The same things were measured in two ways. Each way mixes the same 9 hidden numbers, adds some noise and spreads widely along 6 directions of its own, which tell nothing about the thing.
Some things both ways: the first way, then the second way.
[  7.1 -20.0   0.5  35.7   1.4 -14.0 -20.8   4.3  39.6   6.9  -3.2  24.0
  17.4 -31.7   6.8  -5.8]
[ 43.5  -5.7  -0.4 -20.7 -11.9  -5.0 -10.5  32.1   6.5   5.6  11.2 -35.3
 -10.7  30.3  12.2  14.8   6.8  18.2]

[ 36.1  -4.1   9.4  27.6  -1.5  -2.5  12.6  -4.2 -20.0  -3.8  17.4   0.1
  36.4  33.7 -31.9 -17.1]
[  8.5 -10.4   4.7   3.7 -16.7 -27.5  18.8  38.0  24.5 -23.6  -6.0  -2.4
 -31.7   9.3   6.6 -18.4   8.4  25.8]

[ 38.2  -0.3 -18.2 -17.9 -42.5   9.4  44.8  -5.1 -25.0 -10.5  10.1   6.7
  10.7  27.5   2.4   9.6]
[-24.9 -13.8  10.2  -4.9 -12.6  24.7  -2.9   5.4   5.1  -8.5 -13.8 -16.7
   0.6 -26.2   4.5  17.8  19.5 -12.1]

[  1.6   0.9  27.6  13.5  -8.8 -15.9  -7.3 -16.6  14.9  18.7 -20.4   6.2
   6.1   0.0  -4.1  -7.4]
[-28.6   0.1  -9.4  -8.1 -18.6   0.4  22.1  16.6  -3.9 -10.0  12.3 -11.0
 -20.6 -24.3  -0.9  -7.5 -23.8  11.3]

[ -5.5  -3.9  -4.3  16.4  26.3   1.8 -27.9 -13.9  15.1  28.0  16.3  12.1
  22.5 -14.9  -3.1 -14.7]
[ -8.2   3.0   6.9 -10.5  -5.4 -26.4   9.4  -2.2   3.8  -1.5 -22.3   5.1
 -21.5  25.2  -0.9 -16.0   0.2   5.0]

[ 11.4  -7.6  18.0 -21.6  26.9  20.3 -22.5  -1.8  14.7 -22.3  -8.5 -34.9
 -25.7  15.6 -15.2  -4.5]
[-19.2 -18.6  36.0 -34.6 -14.7  12.5  16.7   5.7  -7.7 -32.1   8.9  -7.9
 -12.9  -9.3  21.4   7.2   0.5  -5.5]

[ 19.7 -23.6   2.4  26.0 -12.4  -7.5  -6.4 -16.9  -4.8 -15.4  -6.2   7.0
 -11.4  -7.3  20.4  -1.4]
[ -0.8 -21.8  -5.4   8.8 -23.1  19.1 -11.7   2.4  -9.2  -1.8 -12.0 -11.4
 -13.8   0.5 -22.4  -3.5  -5.8 -19.0]

[ -3.2  30.6  20.0  10.6  -4.6 -21.9  -1.9 -12.2  -1.9  26.1 -13.9  14.8
  39.7 -27.3  -9.4 -14.6]
[-35.0  -7.4 -12.9   1.4 -17.9  34.3  16.4 -34.4 -18.6 -17.9 -20.8  25.6
  11.7  -4.5 -31.3   1.6   9.4  14.2]

[-12.1  12.9   5.3 -18.5  -2.4   0.7  -9.6  -3.8 -14.0  -1.6  27.1  -2.5
   6.9   8.5 -21.4 -15.8]
[ -4.6  -2.4  27.4 -14.7 -14.2   7.4   0.2 -25.6  -1.1 -11.2 -28.2  -3.0
  -0.1   2.8   2.1   6.6  36.0  -8.1]

[  2.0 -23.0  -8.7  -5.8   5.4  22.0  -0.5  13.9 -23.6 -15.7  20.0 -25.2
 -17.1  36.7  -7.4 -12.1]
[  7.0 -22.4  22.9  11.7 -34.1   2.4   0.7  10.4  -4.9 -13.1 -30.7 -15.3
 -13.6   1.5 -15.2   0.5   9.7  -3.4]

[  0.8  -9.8 -20.7   2.0 -33.1  -5.6   7.2  18.6  29.0  46.3  17.5  30.4
  33.9 -19.3  32.8  11.8]
[  1.7   1.0  -9.8 -12.0 -16.4  -0.7   8.7 -18.4  -7.2 -23.3 -29.5  -0.6
 -14.6  11.9  -3.0  -4.1  -3.0  -0.1]

[-21.3  42.0  24.0 -23.2 -23.2  -8.7   0.0 -13.1  -7.7  -2.1   4.4 -19.8
  21.6   7.2 -19.3 -17.6]
[ 18.2 -18.7  20.7  13.5 -10.4 -13.9  -0.7  32.9  -5.3   1.7  14.2  -0.2
   8.2 -15.9   6.9 -23.3  29.4   5.1]

[-44.8   5.2  -5.5 -22.4  -2.3  10.8  -7.6  30.5  -8.9  -9.6   2.2 -15.3
 -14.1 -12.2   1.5 -10.0]
[ -7.7  -9.6 -15.2 -12.5  -5.7 -10.2  -2.3  36.0  -7.2  29.2  15.4   3.5
   1.5 -13.4   2.6   7.8 -16.8  17.5]

[ -6.1   3.9 -11.0  -0.1  24.8   9.7  14.0 -10.8 -31.9  -4.1   4.9  28.0
  -3.6 -11.9  -0.9   2.8]
[-27.5  21.2 -27.5  -9.9   3.4  28.7  -2.2 -17.5  18.2  -2.0  -8.1  -1.5
 -11.1 -26.9   1.7  -2.3   4.2  12.8]

[  0.2  17.0   5.1  -7.6 -16.3  -4.3  14.4   8.4 -20.6   2.7   5.7  15.7
  17.5  -4.3 -11.2  -8.5]
[  4.8   0.5   7.3   1.2   0.0 -29.0  -0.2  29.7  14.2   3.2  -5.6 -18.2
  -0.6  27.6  10.5   6.3   7.9  -5.1]

[ -5.9  -6.9  -6.1 -17.6 -18.3  18.0  10.5  12.4  -8.4  -8.4 -10.0 -12.9
  -6.0   5.8  -0.9  -7.8]
[ -7.1 -21.1  24.9   2.0 -14.4 -14.4   6.7  42.9  -9.6  -6.9  12.0  -5.6
 -23.3   8.3   1.3 -16.9  -7.3  -5.1]

[ 14.0 -21.1 -30.3 -11.8  15.6  19.1   5.3   6.5   9.7  17.3   5.9  31.2
 -19.6 -17.5  33.9  22.0]
[ -8.7  15.8 -12.6  14.1  -2.3 -14.3   2.1   7.7   6.3   4.6  -4.4   0.9
  15.2  13.0  -4.1   3.8  -2.8 -11.7]

[ 14.8  -2.1 -15.9  16.9  15.6   0.8  -8.2  -9.5  -2.0  28.4  -1.8   3.2
  -0.2 -12.9  15.3   7.9]
[-11.6   1.1 -13.7  -7.0  -5.0  -6.3  -2.5   5.8  -9.1  14.6 -24.8  -8.7
   5.3   7.3  -4.1  15.6  -1.8   8.6]

[ -1.7 -24.7   5.4  21.4   8.1  15.5 -17.1   1.0  48.4   7.0 -32.2  -2.8
  22.8 -17.2  -1.9 -21.7]
[-16.7 -10.5 -16.6  15.4 -23.9  34.9   6.8   6.8 -16.5   3.4   7.7  17.1
   5.1 -15.3 -43.9  -5.4  -8.6  32.3]

[ -3.1  -6.4  -7.4  29.8  37.8   0.1 -14.3  -8.3 -12.0   1.8 -26.0 -14.7
 -23.2  -7.4  17.3   0.8]
[  4.0 -12.5  11.2   2.2 -17.9 -21.4   3.9  19.6  -1.0   4.0 -12.5  11.4
  -7.0  10.9  -6.5  -2.9   3.8  11.2]

[-22.5  44.1 -12.8 -25.1  -2.0  -0.4  -2.1 -15.5  23.4  17.8  34.4  31.3
  39.2 -20.6  -3.5  -2.6]
[-13.9  15.7 -18.8   9.9   9.4 -14.5  -5.4  -4.3   4.8  35.1   2.0  31.0
  33.7  -9.1   0.6  -5.2  10.8   3.4]

[ 18.2 -29.3   1.5   1.6 -19.9   2.8   6.9  17.7 -12.6 -13.7 -17.4 -14.1
 -26.4   4.4  16.0   8.8]
[-15.5 -24.5  15.3  -3.7 -17.0   1.7   3.8 -15.8  -7.7 -10.4 -29.5  -3.7
  -9.3  26.1 -16.3   1.9 -14.8 -23.5]

[ -9.7  69.6  -4.7   3.6  -3.1 -23.7  31.0   3.7 -32.7  11.1  -8.7  -6.4
  14.8  -3.4 -10.8  25.9]
[-12.9  -5.5   4.2 -37.7  15.4  -8.9  -9.3 -20.9  -2.5  18.8 -39.7  -6.1
  21.3  20.2  12.6  33.8 -30.8  -1.8]

[-56.0  -2.6  -8.1 -19.2   9.0  22.1 -35.9  22.7  30.2  -4.0  26.6  -4.5
   5.3 -23.2   1.4 -23.1]
[ -6.8 -13.9 -26.6  -2.0  -2.4  -9.1 -13.9  30.4 -20.1  52.0   5.5  -9.7
   3.7  -4.6 -13.2   6.2 -40.3  -1.5]

[-14.3  -2.1  -8.3 -15.3  10.0  14.8 -11.2  20.2  16.5   1.5  19.5  -4.7
   2.6  -3.8   3.2   1.0]
[ -1.0  -1.3   0.9 -30.7  -5.1  -3.1   7.3  -9.4   2.7 -15.1 -12.2  -2.0
 -14.0   0.0  21.3   0.5  -1.8   4.2]

Other things, the second way, with their names:
<28>: [  7.4  27.2 -18.5  14.7  -0.6  -7.3  -1.6  28.4  18.6  17.2   7.9  -7.3
  18.7 -44.9  19.4 -10.2  36.4  22.7]
<49>: [ 26.0 -21.3  18.3  22.4 -18.4   2.0 -14.6  28.4 -23.9  16.8  -6.6 -35.2
   2.9  -7.0 -19.7 -10.0  -0.3  -3.7]
<397>: [  0.9   7.3   5.2  -3.2  -2.7  20.4 -12.6  -3.9   6.0  15.2 -11.1 -43.1
  31.1  -8.1   1.3  33.8  -5.9  -8.4]
<15>: [-11.1 -22.7  -9.6   8.7 -17.0  33.9  -4.2  31.5 -18.4 -11.6   1.2 -15.5
  -4.8 -14.4 -14.7   6.1 -12.6  -2.3]
<158>: [  7.1 -16.9  22.6  -4.0 -10.3   1.9  -6.3 -11.3  -4.8   3.6 -31.4 -25.6
  16.3  17.6  -4.5  16.1  -6.1  -9.2]
<218>: [  5.7   1.3   4.6  10.3 -16.8  18.1  -8.6 -28.7  -1.2 -10.1 -36.7 -11.0
   2.2   3.8 -15.4  -3.7  29.3 -16.3]
<107>: [ 21.8  -8.6   6.4  14.4 -26.4  14.8  11.3   0.4   0.0 -24.1  17.1  16.4
  -6.6  -4.9 -15.6 -27.4   2.8  10.7]
<268>: [  8.7  -2.0  -6.4  20.3 -16.3   2.4   5.4  44.5  13.3  -1.6  30.3 -22.2
  -5.7 -15.8   2.5 -12.5  -7.9   3.1]
<364>: [ 24.0  -1.1  -1.6  33.4   0.4   0.3 -20.5  28.4   0.0  23.2  -2.7 -25.5
  18.4 -10.8  -8.8 -11.7   6.3  -2.8]
<246>: [-10.9  21.4  15.6  -3.6  -6.5  14.6   5.1 -17.8  10.3 -10.1 -15.8 -13.0
  -5.0   1.2 -10.2  -1.8  23.9  17.9]
<37>: [ -6.3 -32.9  12.1 -12.6 -21.0   5.7  16.8  10.5 -15.6 -43.0  -3.9  14.6
 -34.8  -4.7   8.1 -28.2  25.9   0.5]
<85>: [ -2.7 -21.1   5.6  -8.2 -37.2  26.8   1.7  -7.0 -33.4 -23.6 -11.6   7.9
  -6.1   3.3 -17.2   8.3  11.2  -7.0]
<337>: [ 10.3  -5.2   5.3  15.0 -16.6  -1.1   0.4  -0.7   1.3 -20.6 -12.0   1.9
  -4.7  38.5 -16.8 -10.8  -0.2 -13.7]
<224>: [-33.6 -26.8   4.1  10.2 -13.5   8.5  -3.8 -11.3  -9.0  -2.2 -28.4  -3.4
 -13.0  24.9 -34.6   0.0 -40.0 -38.9]
<280>: [ 20.4 -19.6   5.4  15.5 -24.4  19.1  -6.1  29.9 -17.4 -12.9  -5.3 -27.5
  -9.7  -3.9 -16.1  -4.8  12.5   8.4]
<387>: [ -7.7  -2.4  -3.7  15.2 -21.3  35.3  -6.7 -20.1 -17.6  14.6 -15.0 -10.4
  37.6 -17.7 -36.1  24.5  -6.1  12.8]
<302>: [  8.4  -4.2   3.6  -4.9  -9.8  22.7  -7.2  24.4   0.3 -18.1   3.8 -30.1
 -20.3 -15.5  12.1  -6.7   8.2  -3.8]
<25>: [  1.9  -9.8  -7.1   4.4 -12.3 -25.6   9.4  48.1   2.9   8.9  18.4   2.3
  -7.6   1.8   5.4 -12.1 -11.4   4.6]
<172>: [-16.8 -12.1   0.2  11.4 -13.1 -10.9   9.4  24.5  -1.9   0.4  13.7  21.3
  -6.3  10.1 -10.8 -15.0  -1.4  -9.7]
<406>: [-24.3  -9.9  -7.4 -16.9 -15.3   7.8  21.8  13.8   4.2 -32.3  -2.2  -5.9
 -28.5   1.4   5.2   2.1 -19.5   6.2]
<70>: [  5.9   5.1  -5.9  10.8  -8.7  21.5 -21.6 -10.3  -1.8   0.7 -37.4 -30.9
   3.9   5.3 -15.1  16.6  17.6  -7.9]
<136>: [ 15.0  23.7 -29.5  41.6   0.9   8.1  -9.9  -7.0  -2.0  23.1 -11.8  14.6
  45.2  -9.0 -25.3 -12.3  11.6  21.4]
<19>: [ -5.0   2.1  -2.2   4.1 -19.6  14.4  -1.5 -24.9   5.6  20.3 -22.9 -26.6
  21.9 -13.5 -20.9  13.4 -10.5  -0.4]
<46>: [ 26.4   1.5  -2.8   2.5 -18.8  -0.5   3.7 -14.8   6.3 -15.8  -8.1   7.5
  15.1  -0.7   5.2  -5.5  22.1   4.1]
<121>: [ 34.5 -42.4  40.1  11.1 -24.0  18.6 -22.8  11.5 -10.5  -1.7 -20.7 -37.4
  13.9  21.1 -19.1  13.7   2.8 -17.7]
<23>: [-14.0  -2.8  -5.3 -13.5 -11.4  20.0 -11.3  -7.5  -6.6  10.6 -17.7 -19.8
   6.1  -0.6  -7.1  26.8 -15.9 -10.5]
<178>: [  7.8 -13.4  -4.1   7.7 -27.5  -6.4  -0.1  51.1  -1.3   7.3   1.6 -31.6
 -12.6 -29.7   6.2  14.7  -3.0   5.7]
<398>: [ -3.4 -30.2   9.3 -11.5 -32.2  37.3  -4.4  -1.3 -21.0  -7.6 -12.6 -35.0
  -6.1   6.7 -26.6  24.5  -8.1  -4.0]
<57>: [-33.0  11.3 -12.5  -5.0  -7.2  -3.1  10.0  -6.7   3.5  -5.3 -12.4  13.5
 -22.8 -12.0  -5.6 -17.5 -15.6   0.5]
<131>: [ -9.4 -26.5  -8.8   0.8 -14.5   8.7   1.6   7.9 -23.0   0.5  -5.6  16.6
  14.3  -9.4 -10.7   0.1  16.3  12.4]
<288>: [ -9.9   8.3  21.0 -22.1  -1.5  15.4  -2.5 -18.3   4.3  -8.5 -16.9 -18.7
 -12.8   8.4   1.7  -0.3 -14.2   1.2]

Some of these things the first way, each followed by its name:
[  6.0  -0.8   7.3 -22.0   4.1  13.7   2.6   4.2  11.9 -18.1  11.4  -0.8
  -9.3  16.6 -20.4   3.4] => <397>
[-28.0  29.0  -6.5  -6.0  -3.5   1.0   7.5  -5.3 -16.0   4.6  41.0  19.4
  32.6  22.3 -15.5 -21.7] => <178>
[ 30.1 -22.0  -2.7   8.0  -2.6   7.8  -5.7  -2.5  38.6  11.5 -10.3 -12.0
   2.5   6.4  15.2  12.7] => <158>
[-22.6  24.6  20.4   1.9   8.3  -9.7 -14.7 -17.2 -29.2  -8.1  14.3   7.8
   6.5  -7.7 -12.5 -24.8] => <218>
[-36.8  26.0  -0.9  -2.6  13.7  -1.4  17.8  -6.6 -25.5  20.9 -11.2  32.8
  23.1 -19.3 -20.4 -16.3] => <246>
[-10.5  -0.9  -4.8   1.0 -36.7  -1.6  13.9  -0.2  17.3  25.6  -9.8  21.2
  25.9 -12.2  16.7  -6.7] => <57>
[ 26.7 -32.6  10.7   8.9  -0.3  23.4 -16.1   0.9  34.1 -44.3 -13.3 -40.1
 -11.8  22.6   0.6  -9.3] => <121>
[ 16.3   2.5 -10.2  -3.2   3.6   8.3   2.5  -2.2   2.5  -0.8  34.6  12.5
  15.6  15.5 -15.3   0.5] => <25>
[-28.8 -37.5  -7.2 -12.1  16.1  20.7 -19.5  29.6  11.7  -5.9   1.5   8.9
 -13.8 -25.2   9.1 -17.1] => <398>
[  5.4   4.8 -13.5 -24.5   2.3  18.9   1.2 -14.0   8.5  14.9  28.4   3.5
  12.7  16.0   2.6   3.1] => <28>
[ -1.0  38.7  -5.9   5.0 -16.6 -23.0  21.8 -13.0 -45.4  23.7  -8.1  13.0
  22.7 -25.9  17.9   7.7] => <37>
[ -0.7 -45.8  -3.6 -15.5   6.7  16.4  -4.2  19.9   4.4  -6.4  15.0  -6.9
 -30.4  17.5   0.6   9.6] => <19>
[  1.8 -16.3 -26.1 -13.5  17.2  16.0 -13.5  18.6 -16.4  -2.6  24.1 -10.6
 -32.4  -0.6  10.5   9.2] => <85>
[-35.1  37.6   9.3  -3.9 -13.7 -17.2  38.2  -5.3 -36.0  -3.9 -22.6  41.8
   7.0 -20.1   3.3   2.3] => <268>
[-20.3  15.2   9.0 -14.5 -37.1   2.6  16.5  18.7 -20.1  -4.5  10.8  -5.5
  29.3  12.3 -24.8 -24.8] => <280>
